The same things were measured in two ways. Each way mixes the same 10 hidden numbers, adds some noise and spreads widely along 5 directions of its own, which tell nothing about the thing.
(in the rows, 128 means zero)
Some things both ways: the first way, then the second way.
115  116  117  119  148  126  131  139  127  123  135  141  134  107  110  132  133  115  128  124  113  124
151  122  97  113  155  129  141  139  123  98  122  120  139  136  130  132  121

133  121  115  136  147  123  143  107  116  122  143  142  123  107  127  145  161  113  125  121  127  83
137  107  121  116  156  135  165  130  123  111  118  180  135  147  114  157  157

116  155  122  135  99  106  115  125  135  120  117  112  140  135  134  128  109  137  155  131  133  158
136  158  120  105  118  138  117  151  140  141  104  129  139  110  145  128  120

130  140  126  124  129  126  120  159  130  117  125  146  104  123  121  119  132  138  134  110  134  115
121  129  137  116  140  136  150  95  109  124  145  149  141  120  120  135  144

109  125  143  103  157  148  150  119  111  123  107  158  116  135  138  128  95  118  124  125  120  89
151  130  109  80  133  111  131  126  109  111  118  103  131  141  151  142  112

129  119  134  136  141  124  122  101  133  137  148  116  139  143  123  129  137  105  115  134  114  128
148  73  87  127  145  128  137  129  118  99  124  150  165  112  135  118  123

107  136  94  117  130  100  133  97  131  122  118  128  154  134  100  122  138  114  119  129  117  126
161  114  131  131  134  117  120  159  113  146  104  116  158  104  134  115  131

100  149  102  121  134  139  103  133  141  86  131  147  141  117  110  119  141  145  136  110  129  125
116  106  124  94  178  140  149  124  117  109  142  141  152  116  155  155  119

112  173  96  133  116  104  98  114  132  101  125  110  140  128  94  124  131  134  131  133  126  137
134  115  133  106  149  136  143  128  125  125  122  149  176  101  128  128  126

151  116  119  135  135  129  122  160  146  132  129  132  105  115  121  137  126  111  111  123  126  129
137  126  109  122  135  120  142  114  129  98  135  142  124  146  102  130  140

148  114  112  138  133  146  133  103  132  140  125  139  130  159  111  128  135  119  129  134  106  126
131  140  131  129  137  112  128  150  137  131  108  128  156  148  117  89  171

138  137  95  129  127  141  111  128  147  112  111  148  112  140  118  132  137  126  116  117  133  130
119  138  130  96  148  140  152  149  138  135  117  168  159  118  134  126  146

93  148  133  125  106  115  111  127  152  111  141  141  160  137  130  102  115  134  122  116  129  139
116  158  146  119  120  96  119  128  115  127  124  157  141  136  121  144  156

104  128  129  112  140  154  97  148  144  80  113  155  128  138  126  113  138  131  118  101  142  147
112  120  137  137  151  124  139  92  114  148  163  132  111  115  152  166  118

176  132  104  139  138  137  120  146  137  142  103  122  74  136  109  142  122  110  85  140  131  128
131  105  105  101  143  133  159  117  137  104  136  158  175  114  110  108  128

123  140  136  131  105  113  137  138  115  126  134  134  127  131  145  115  151  159  143  105  145  119
139  128  142  98  129  140  116  150  109  135  89  111  157  106  133  125  138

138  134  115  138  115  121  144  107  132  158  135  113  135  139  135  138  103  122  141  143  115  124
137  134  114  133  117  98  79  129  114  124  126  106  110  147  132  117  148

113  95  148  121  139  152  129  143  136  129  139  175  142  139  124  114  137  120  126  118  109  143
146  122  88  115  161  116  108  143  104  118  153  106  103  133  144  123  127

130  112  126  130  134  131  137  164  151  117  114  162  117  120  131  107  150  135  117  96  141  123
125  117  147  149  110  122  126  123  130  164  133  120  114  104  122  129  128

133  141  117  135  137  138  134  106  125  119  87  115  114  136  134  142  122  127  129  138  135  139
135  147  132  109  133  99  143  130  131  131  116  115  148  164  141  129  143

109  134  132  126  144  127  150  121  124  136  119  151  126  116  130  122  118  139  159  127  116  104
114  153  115  105  100  128  102  149  145  125  111  103  101  134  133  128  125

112  106  151  125  148  149  128  109  117  113  132  127  156  140  130  130  130  111  136  127  111  136
164  125  111  128  153  106  141  138  131  111  100  106  159  157  148  123  128

118  135  141  139  109  101  142  125  133  139  139  132  145  123  138  117  130  130  130  123  127  123
135  144  119  102  106  109  106  161  122  110  98  129  124  147  96  127  151

142  106  143  131  112  133  132  153  136  151  150  138  117  138  151  121  138  128  100  111  138  132
141  121  100  88  137  122  117  143  98  83  111  134  159  138  115  120  154

122  131  145  129  116  131  120  149  130  124  135  162  118  134  135  118  127  132  124  118  130  125
148  142  125  101  139  100  109  120  93  122  138  119  132  155  122  116  163

118  150  158  149  140  134  115  138  128  117  139  147  117  110  121  120  132  135  139  132  119  117
119  129  114  106  127  143  151  126  165  123  114  169  171  113  127  113  124

115  158  113  121  152  117  136  111  126  123  112  163  109  115  111  132  108  108  111  140  118  81
155  143  135  100  119  80  132  124  111  129  117  135  154  162  124  114  157

Other things, the second way, with their names:
J_36: 137  139  123  136  132  132  153  144  124  127  119  136  137  112  120  120  139
J_405: 137  109  115  118  144  105  105  122  101  113  147  82  109  134  133  128  126
J_156: 125  120  133  138  96  112  114  131  116  149  104  152  149  108  146  124  153
J_608: 131  117  127  119  126  129  130  146  161  162  120  152  139  98  136  123  110
J_326: 108  170  145  142  126  134  111  113  151  162  139  111  105  118  142  133  122
J_645: 130  129  126  131  166  114  136  132  122  133  152  136  111  148  132  139  147
J_642: 125  114  130  119  143  146  129  109  122  127  117  151  171  97  154  138  125
J_282: 139  125  128  118  159  112  149  100  122  117  150  129  152  133  131  122  124
J_679: 129  128  142  133  144  106  135  109  112  140  158  153  98  132  131  156  141
J_582: 164  124  145  145  134  117  169  104  122  162  123  138  149  123  132  120  144
J_988: 94  155  128  120  117  150  113  150  153  136  123  144  98  123  105  132  154
J_975: 113  108  116  121  134  90  137  121  125  117  144  157  117  156  130  160  139
J_290: 125  113  125  132  113  139  100  140  160  157  110  116  145  93  124  106  112
J_997: 141  115  133  115  126  114  122  130  108  154  124  145  142  129  133  124  161
J_531: 134  103  131  138  155  145  161  94  103  117  143  133  155  90  129  141  115
J_542: 118  125  156  140  125  97  127  124  125  129  127  139  127  125  129  153  127
J_495: 119  156  132  129  130  134  89  140  144  164  132  121  120  103  144  127  121
J_70: 136  128  143  137  94  126  129  148  145  149  91  116  138  86  136  132  100
J_603: 125  125  121  144  146  145  132  104  101  113  153  125  90  124  109  162  136
J_847: 125  151  121  113  119  116  136  149  132  146  123  156  123  122  164  146  130
J_938: 167  101  124  112  165  121  156  139  106  132  130  115  135  119  144  137  121
J_440: 172  113  112  141  145  133  120  113  119  135  116  87  128  129  140  122  118
J_145: 142  113  116  109  123  109  105  115  113  141  134  113  102  137  146  150  121
J_265: 128  161  157  144  133  138  151  117  159  148  108  145  144  119  122  147  121
J_887: 134  96  131  101  135  122  125  110  96  126  137  142  131  110  126  154  126
J_382: 144  157  131  132  110  115  129  113  126  128  116  128  145  137  112  108  146
J_693: 123  132  90  99  122  114  106  158  129  99  113  105  129  139  130  119  128
J_381: 121  145  134  124  149  129  137  119  129  114  133  149  122  143  114  155  142
J_905: 125  126  136  142  115  132  131  111  113  124  111  137  124  130  119  137  159
J_60: 103  104  124  138  135  112  129  91  114  134  167  159  116  119  145  156  136
J_462: 134  130  137  125  113  129  116  151  131  160  98  142  147  92  154  132  126
J_610: 134  98  127  120  133  91  113  90  109  108  133  104  155  136  147  133  115
J_16: 150  140  127  115  154  152  153  121  128  120  103  146  152  142  122  126  157
J_927: 136  121  132  148  152  125  99  100  110  135  146  90  102  141  124  127  146
J_187: 134  146  130  117  127  130  129  118  143  125  106  108  125  153  125  134  134
J_770: 148  138  143  130  146  108  106  129  108  138  106  106  163  131  151  122  148
J_793: 115  143  131  133  124  121  106  129  123  139  132  118  99  132  134  146  136
J_881: 165  122  116  114  158  117  121  110  90  137  134  103  154  141  159  110  152
J_376: 129  137  113  124  140  133  99  129  127  104  122  109  107  135  112  144  125
J_491: 161  102  112  104  145  129  111  126  113  124  112  103  134  133  144  134  120
J_882: 133  104  92  100  133  130  127  128  137  115  131  94  124  123  149  132  97
J_252: 127  138  144  158  130  127  146  96  138  143  142  131  112  115  133  165  106
J_864: 132  111  103  115  139  146  127  149  149  107  109  127  132  127  113  119  132
J_43: 124  122  123  136  139  115  110  121  108  133  144  101  122  130  142  115  148
J_508: 130  103  133  142  162  105  159  85  128  140  172  142  144  128  133  129  122
J_893: 119  134  152  124  122  138  128  155  123  136  100  131  137  112  123  142  146
J_960: 144  155  125  89  104  93  109  144  121  121  101  114  156  142  140  116  133
J_745: 139  93  113  116  133  107  126  116  117  126  136  144  136  122  138  152  111
J_202: 167  141  132  102  141  116  158  145  118  123  93  148  166  152  117  122  162
J_614: 111  109  100  130  109  148  126  142  165  119  109  138  127  96  122  129  106
J_452: 126  112  113  96  106  130  112  149  142  147  110  123  163  77  160  116  93
J_220: 130  132  145  137  132  109  110  123  120  143  114  119  137  142  144  136  150
J_972: 109  117  102  103  144  123  123  134  121  93  143  148  129  133  121  144  136
J_816: 135  146  104  132  123  124  98  146  117  114  111  120  134  121  147  131  134
J_103: 114  111  113  155  129  131  113  95  102  123  151  155  127  120  134  145  152
J_383: 113  163  138  141  105  118  118  121  155  122  114  94  126  148  95  118  135
J_721: 132  138  128  126  96  117  118  132  109  140  97  145  134  122  146  142  151
J_306: 152  104  94  149  145  121  133  106  104  133  152  132  93  135  141  148  138
J_12: 160  150  124  118  140  112  140  129  123  122  110  119  159  157  121  90  163
J_557: 153  96  99  127  131  145  126  154  115  131  107  111  140  102  133  120  124
J_420: 141  106  116  131  157  149  176  91  129  116  128  158  181  103  146  135  111
J_783: 130  124  109  83  134  127  164  138  109  100  116  181  172  113  151  156  125
J_999: 112  168  136  122  112  120  105  150  144  135  109  127  150  117  128  121  139
J_238: 139  137  120  121  128  126  126  150  133  97  83  127  168  134  107  128  137
J_538: 111  106  114  136  156  145  113  120  115  117  148  123  121  88  151  163  100
J_638: 139  140  125  116  141  124  151  136  112  117  130  119  114  129  120  134  136
J_181: 147  155  130  115  140  124  135  157  126  144  101  128  171  114  163  119  128
J_315: 117  148  126  119  88  122  107  144  141  137  95  124  121  130  134  147  130
J_150: 155  108  133  110  164  130  153  122  92  133  138  107  144  111  141  128  126
J_970: 123  108  125  134  141  131  119  112  95  117  141  124  96  110  143  177  115
J_287: 136  114  135  113  110  123  136  141  159  155  104  116  139  98  144  135  85
J_965: 118  124  127  110  158  117  146  128  145  143  142  160  146  129  162  132  136
J_52: 148  120  123  121  137  119  141  112  98  129  127  141  187  95  150  121  121
J_541: 118  124  103  109  143  128  152  122  131  104  153  157  132  125  128  145  120
J_548: 116  138  112  90  127  138  90  153  137  102  101  124  135  123  125  146  121
J_624: 141  138  146  122  137  112  167  124  119  135  118  146  158  117  148  143  123
J_379: 148  144  114  114  127  155  126  142  146  146  86  148  159  116  135  107  149
J_677: 136  151  123  92  134  99  124  144  135  122  124  116  141  166  124  115  147
J_217: 153  108  135  121  120  103  156  138  113  119  105  149  156  122  123  138  131
J_857: 101  129  120  135  114  128  120  117  130  122  148  134  57  138  104  160  137
J_200: 157  113  107  115  164  119  113  132  96  121  139  95  143  118  168  129  114
J_53: 125  127  103  112  160  144  148  129  153  118  160  119  100  116  138  144  88
J_311: 112  128  142  117  137  125  120  150  131  130  122  131  126  116  132  138  133
J_393: 131  133  110  115  135  131  124  137  114  125  140  140  135  105  128  117  139
J_190: 151  125  148  133  158  108  131  98  114  142  119  121  166  152  154  115  159
J_943: 141  127  126  121  153  93  135  107  116  120  128  115  140  178  146  124  160
J_611: 117  142  113  106  96  120  120  157  138  117  118  134  97  129  106  153  119
J_78: 130  114  104  125  143  145  124  120  111  114  148  100  96  111  130  143  113
J_621: 141  141  137  117  119  114  135  136  152  143  109  120  128  151  106  109  150
J_710: 158  117  118  143  146  125  133  114  103  140  125  104  133  141  145  109  160
J_61: 132  140  124  132  120  134  111  142  154  153  98  97  139  117  164  112  120
J_481: 126  124  135  111  118  126  122  129  124  133  114  158  145  105  130  156  120
J_423: 111  148  141  114  130  119  108  114  118  121  143  134  88  151  110  160  150
J_206: 110  155  127  108  102  100  130  128  129  116  131  141  125  141  114  147  135
J_798: 117  146  110  120  142  122  146  108  154  132  152  164  128  149  138  127  147
J_892: 148  107  110  117  117  101  128  160  138  123  87  134  174  130  143  113  127
J_198: 127  132  109  147  96  131  104  121  138  140  130  125  115  99  121  118  125
J_699: 120  103  125  120  150  119  133  117  123  140  144  150  148  103  172  144  116
J_728: 142  120  112  100  110  136  131  145  132  116  86  149  183  109  124  115  130
J_725: 141  103  118  116  147  104  149  117  113  85  129  120  155  137  111  135  118
J_442: 120  127  128  121  101  124  108  136  140  140  140  114  100  99  97  129  104
J_153: 120  121  105  89  131  151  121  176  125  118  127  158  92  100  100  167  120
J_546: 129  92  103  77  138  113  88  151  115  117  133  110  164  94  145  121  93
J_329: 130  139  101  91  122  138  126  161  144  101  98  137  144  120  129  128  117
J_25: 134  144  153  115  140  102  111  104  103  126  123  124  131  173  109  132  180
J_155: 136  127  103  138  127  110  132  100  131  101  127  131  130  164  125  131  144
J_825: 125  125  137  103  122  126  125  118  105  119  134  155  139  109  107  142  137
J_983: 132  109  132  115  125  109  130  109  123  116  125  112  141  117  135  146  99
J_328: 148  101  126  125  143  141  137  139  108  123  110  122  158  98  123  124  131
J_24: 156  123  113  123  140  100  117  96  107  116  139  104  128  166  122  103  160
J_827: 132  136  114  118  117  98  99  129  105  119  132  104  96  161  137  139  152
J_456: 121  133  142  143  145  136  142  68  88  126  157  149  127  125  119  148  159
J_584: 129  131  125  108  112  145  114  148  160  154  86  132  169  96  155  122  112
J_208: 131  159  138  155  113  129  84  127  130  145  113  75  92  137  109  112  151
J_727: 135  89  135  124  138  103  133  95  95  138  144  156  172  113  137  130  137
J_135: 154  103  109  114  149  143  137  106  114  104  125  99  143  100  136  134  88
J_339: 132  131  137  124  136  130  137  126  160  162  102  153  171  113  170  125  127
J_833: 158  139  140  121  142  99  134  98  99  139  140  109  132  151  136  122  150
J_683: 172  105  98  106  154  136  139  134  123  120  101  118  172  132  142  105  136
J_460: 147  151  146  168  127  137  145  115  141  144  108  142  124  126  110  136  141
J_916: 130  74  102  120  116  154  139  135  133  130  122  132  119  72  141  149  83
J_272: 99  131  129  135  137  159  106  115  141  146  146  125  126  74  137  130  109
J_555: 139  89  119  123  170  133  117  101  125  141  156  101  115  123  152  140  107
J_453: 121  122  98  97  142  121  140  130  133  103  146  158  100  150  130  157  129
J_239: 129  115  139  152  136  124  129  120  125  157  129  156  153  115  130  121  155
J_159: 110  148  136  161  105  147  123  117  148  142  115  154  110  127  94  127  161

Some of these things the first way, each followed by its name:
141  140  144  153  113  124  147  105  120  142  119  97  127  139  160  136  120  130  115  137  140  131 | J_745
143  110  130  129  118  137  138  124  151  150  127  131  117  158  166  123  128  121  102  109  146  129 | J_156
154  126  77  132  137  137  133  152  141  126  89  122  102  103  101  150  113  124  127  138  119  144 | J_53
134  129  113  131  135  135  109  107  131  119  128  131  124  154  117  129  154  116  105  125  128  135 | J_239
157  98  131  126  139  145  145  127  135  137  100  117  105  161  154  130  135  109  89  113  145  133 | J_916
135  95  133  127  127  156  125  143  159  133  120  141  127  153  145  116  125  119  105  111  131  158 | J_693
141  116  129  122  129  155  134  140  130  125  129  149  115  147  142  127  117  127  111  109  131  105 | J_423
112  157  114  122  148  127  119  119  117  112  119  136  126  120  85  130  102  123  143  145  100  106 | J_282
132  124  106  118  121  138  126  102  120  137  121  84  143  163  127  135  119  131  119  135  122  156 | J_538
148  100  108  129  125  114  157  167  137  153  114  137  109  105  126  131  147  130  121  113  134  138 | J_36
145  124  106  116  135  131  142  126  106  131  93  130  105  146  119  136  138  131  119  122  131  124 | J_150
109  113  124  111  140  124  142  144  134  113  120  165  139  128  111  109  125  122  139  109  113  110 | J_638
146  118  100  135  122  107  158  140  152  139  112  120  120  108  143  133  127  117  104  112  144  116 | J_217
95  129  156  107  126  130  102  144  133  113  130  142  136  153  127  100  127  128  106  112  132  157 | J_52
140  109  115  121  129  118  137  148  117  135  128  116  120  124  123  135  151  130  128  113  131  135 | J_603
120  138  128  140  121  126  128  107  130  137  142  119  145  140  125  121  130  135  132  135  116  133 | J_972
159  102  105  123  145  142  135  135  119  141  115  135  93  136  129  152  147  117  126  119  130  124 | J_710
121  131  158  137  130  129  109  133  114  119  151  154  121  131  136  130  145  126  149  121  126  124 | J_379
99  141  122  121  123  122  117  120  126  114  129  127  150  127  121  125  127  135  148  129  120  149 | J_200
129  171  90  134  108  95  126  93  129  129  112  81  131  134  129  143  111  125  115  140  140  128 | J_481
133  114  136  122  143  151  138  133  110  130  135  135  119  129  127  132  133  127  108  124  121  115 | J_381
132  112  139  122  120  133  125  140  132  144  124  144  124  157  129  116  129  123  110  124  123  151 | J_393
133  136  147  142  139  140  119  123  120  125  126  135  116  138  117  119  144  133  116  134  123  126 | J_290
116  113  160  125  165  172  138  93  100  122  130  155  132  153  136  129  126  120  136  134  106  96 | J_943
156  126  140  141  135  143  136  98  112  125  98  127  115  173  125  133  118  112  130  140  119  118 | J_621
160  105  119  127  130  163  109  151  128  118  131  127  106  152  125  136  145  126  114  109  132  143 | J_927
147  110  132  132  113  124  136  138  118  137  126  111  124  151  140  122  159  135  113  110  142  146 | J_328
127  134  137  123  145  149  121  120  119  123  117  129  104  140  142  133  130  128  103  128  137  127 | J_584
136  110  134  118  139  127  180  122  112  157  102  118  120  134  140  126  113  126  112  129  125  109 | J_70
118  123  126  132  127  127  141  125  144  130  131  146  138  126  145  124  121  132  153  117  125  119 | J_827
117  141  141  144  148  146  104  152  146  105  133  176  110  100  120  129  135  127  143  127  119  129 | J_798
109  118  131  126  128  153  108  144  154  96  143  154  144  133  140  112  143  133  124  95  135  133 | J_220
97  152  112  127  131  118  92  146  150  75  141  155  136  97  120  126  140  125  146  101  137  116 | J_491
120  101  159  118  146  156  105  170  139  104  137  184  118  137  119  111  136  113  120  105  119  133 | J_12
134  134  143  136  109  134  114  144  134  108  116  144  126  151  135  118  111  133  148  115  133  140 | J_833
118  150  131  153  122  123  115  130  148  104  121  150  138  117  123  118  131  132  137  125  124  134 | J_608
104  104  111  100  143  130  125  149  146  138  145  145  132  113  128  128  129  114  108  113  123  136 | J_816
157  113  152  147  123  154  138  134  124  137  96  106  106  151  162  135  121  138  136  126  139  157 | J_882
122  122  144  125  135  144  113  165  124  98  122  131  121  117  124  122  134  131  112  111  136  142 | J_265
116  148  123  126  142  142  115  87  127  108  102  141  136  163  106  127  106  112  128  147  109  128 | J_677
158  134  131  148  112  128  146  115  120  150  120  132  104  147  158  138  143  137  121  128  143  116 | J_997
139  146  112  134  117  105  123  127  137  134  124  107  108  130  136  137  125  122  113  126  142  128 | J_728
139  119  124  139  125  135  147  122  121  150  128  129  124  138  131  125  143  148  151  128  121  132 | J_43
106  128  136  126  140  115  124  147  130  104  135  172  128  99  124  124  151  118  126  108  132  107 | J_202
112  120  123  109  153  136  112  116  130  133  155  141  124  137  121  126  142  109  107  120  122  112 | J_103
131  123  128  133  101  124  126  150  151  126  123  126  129  132  161  121  137  141  121  103  153  158 | J_462
136  137  141  139  121  144  124  89  127  136  123  106  133  175  146  125  114  128  125  135  126  140 | J_60
164  138  118  142  124  110  177  135  110  172  94  113  90  117  122  135  116  138  107  150  126  111 | J_442
110  159  131  144  138  113  147  122  126  110  98  130  129  102  127  120  120  143  148  130  129  109 | J_287
128  143  100  130  117  120  140  129  115  142  137  113  126  107  130  142  133  152  138  131  127  124 | J_770
122  133  148  125  155  141  121  100  106  124  138  152  123  152  107  129  111  107  146  143  97  94 | J_24
132  117  102  124  139  125  147  132  122  120  105  144  123  117  119  135  148  124  122  117  128  118 | J_938
112  124  154  121  145  123  125  180  133  123  141  168  108  98  120  115  124  123  126  112  123  112 | J_382
138  126  119  129  150  138  129  165  124  114  121  139  94  89  127  145  138  132  131  111  138  109 | J_187
154  136  103  162  118  124  153  99  143  147  111  101  125  124  154  146  127  128  121  139  136  129 | J_975
129  141  133  118  130  143  119  118  98  135  122  110  117  161  110  123  125  145  124  139  117  142 | J_272
123  153  131  129  114  119  123  103  121  117  128  119  134  161  134  119  120  132  123  121  134  109 | J_887
158  104  125  114  125  136  136  163  119  141  115  107  102  144  129  129  135  132  100  113  139  142 | J_531
120  140  169  135  104  115  133  151  125  131  145  144  129  136  146  101  129  151  127  109  138  117 | J_825
96  136  124  112  165  118  111  127  109  97  137  147  131  103  94  135  140  111  151  126  110  105 | J_440
118  140  129  130  141  145  151  100  115  142  127  137  129  129  134  128  116  142  139  140  114  102 | J_699
110  133  123  131  114  109  147  122  124  123  137  130  154  126  135  110  157  156  152  105  132  118 | J_893
139  130  118  139  128  117  122  175  148  104  109  149  102  96  125  131  143  128  140  103  144  128 | J_582
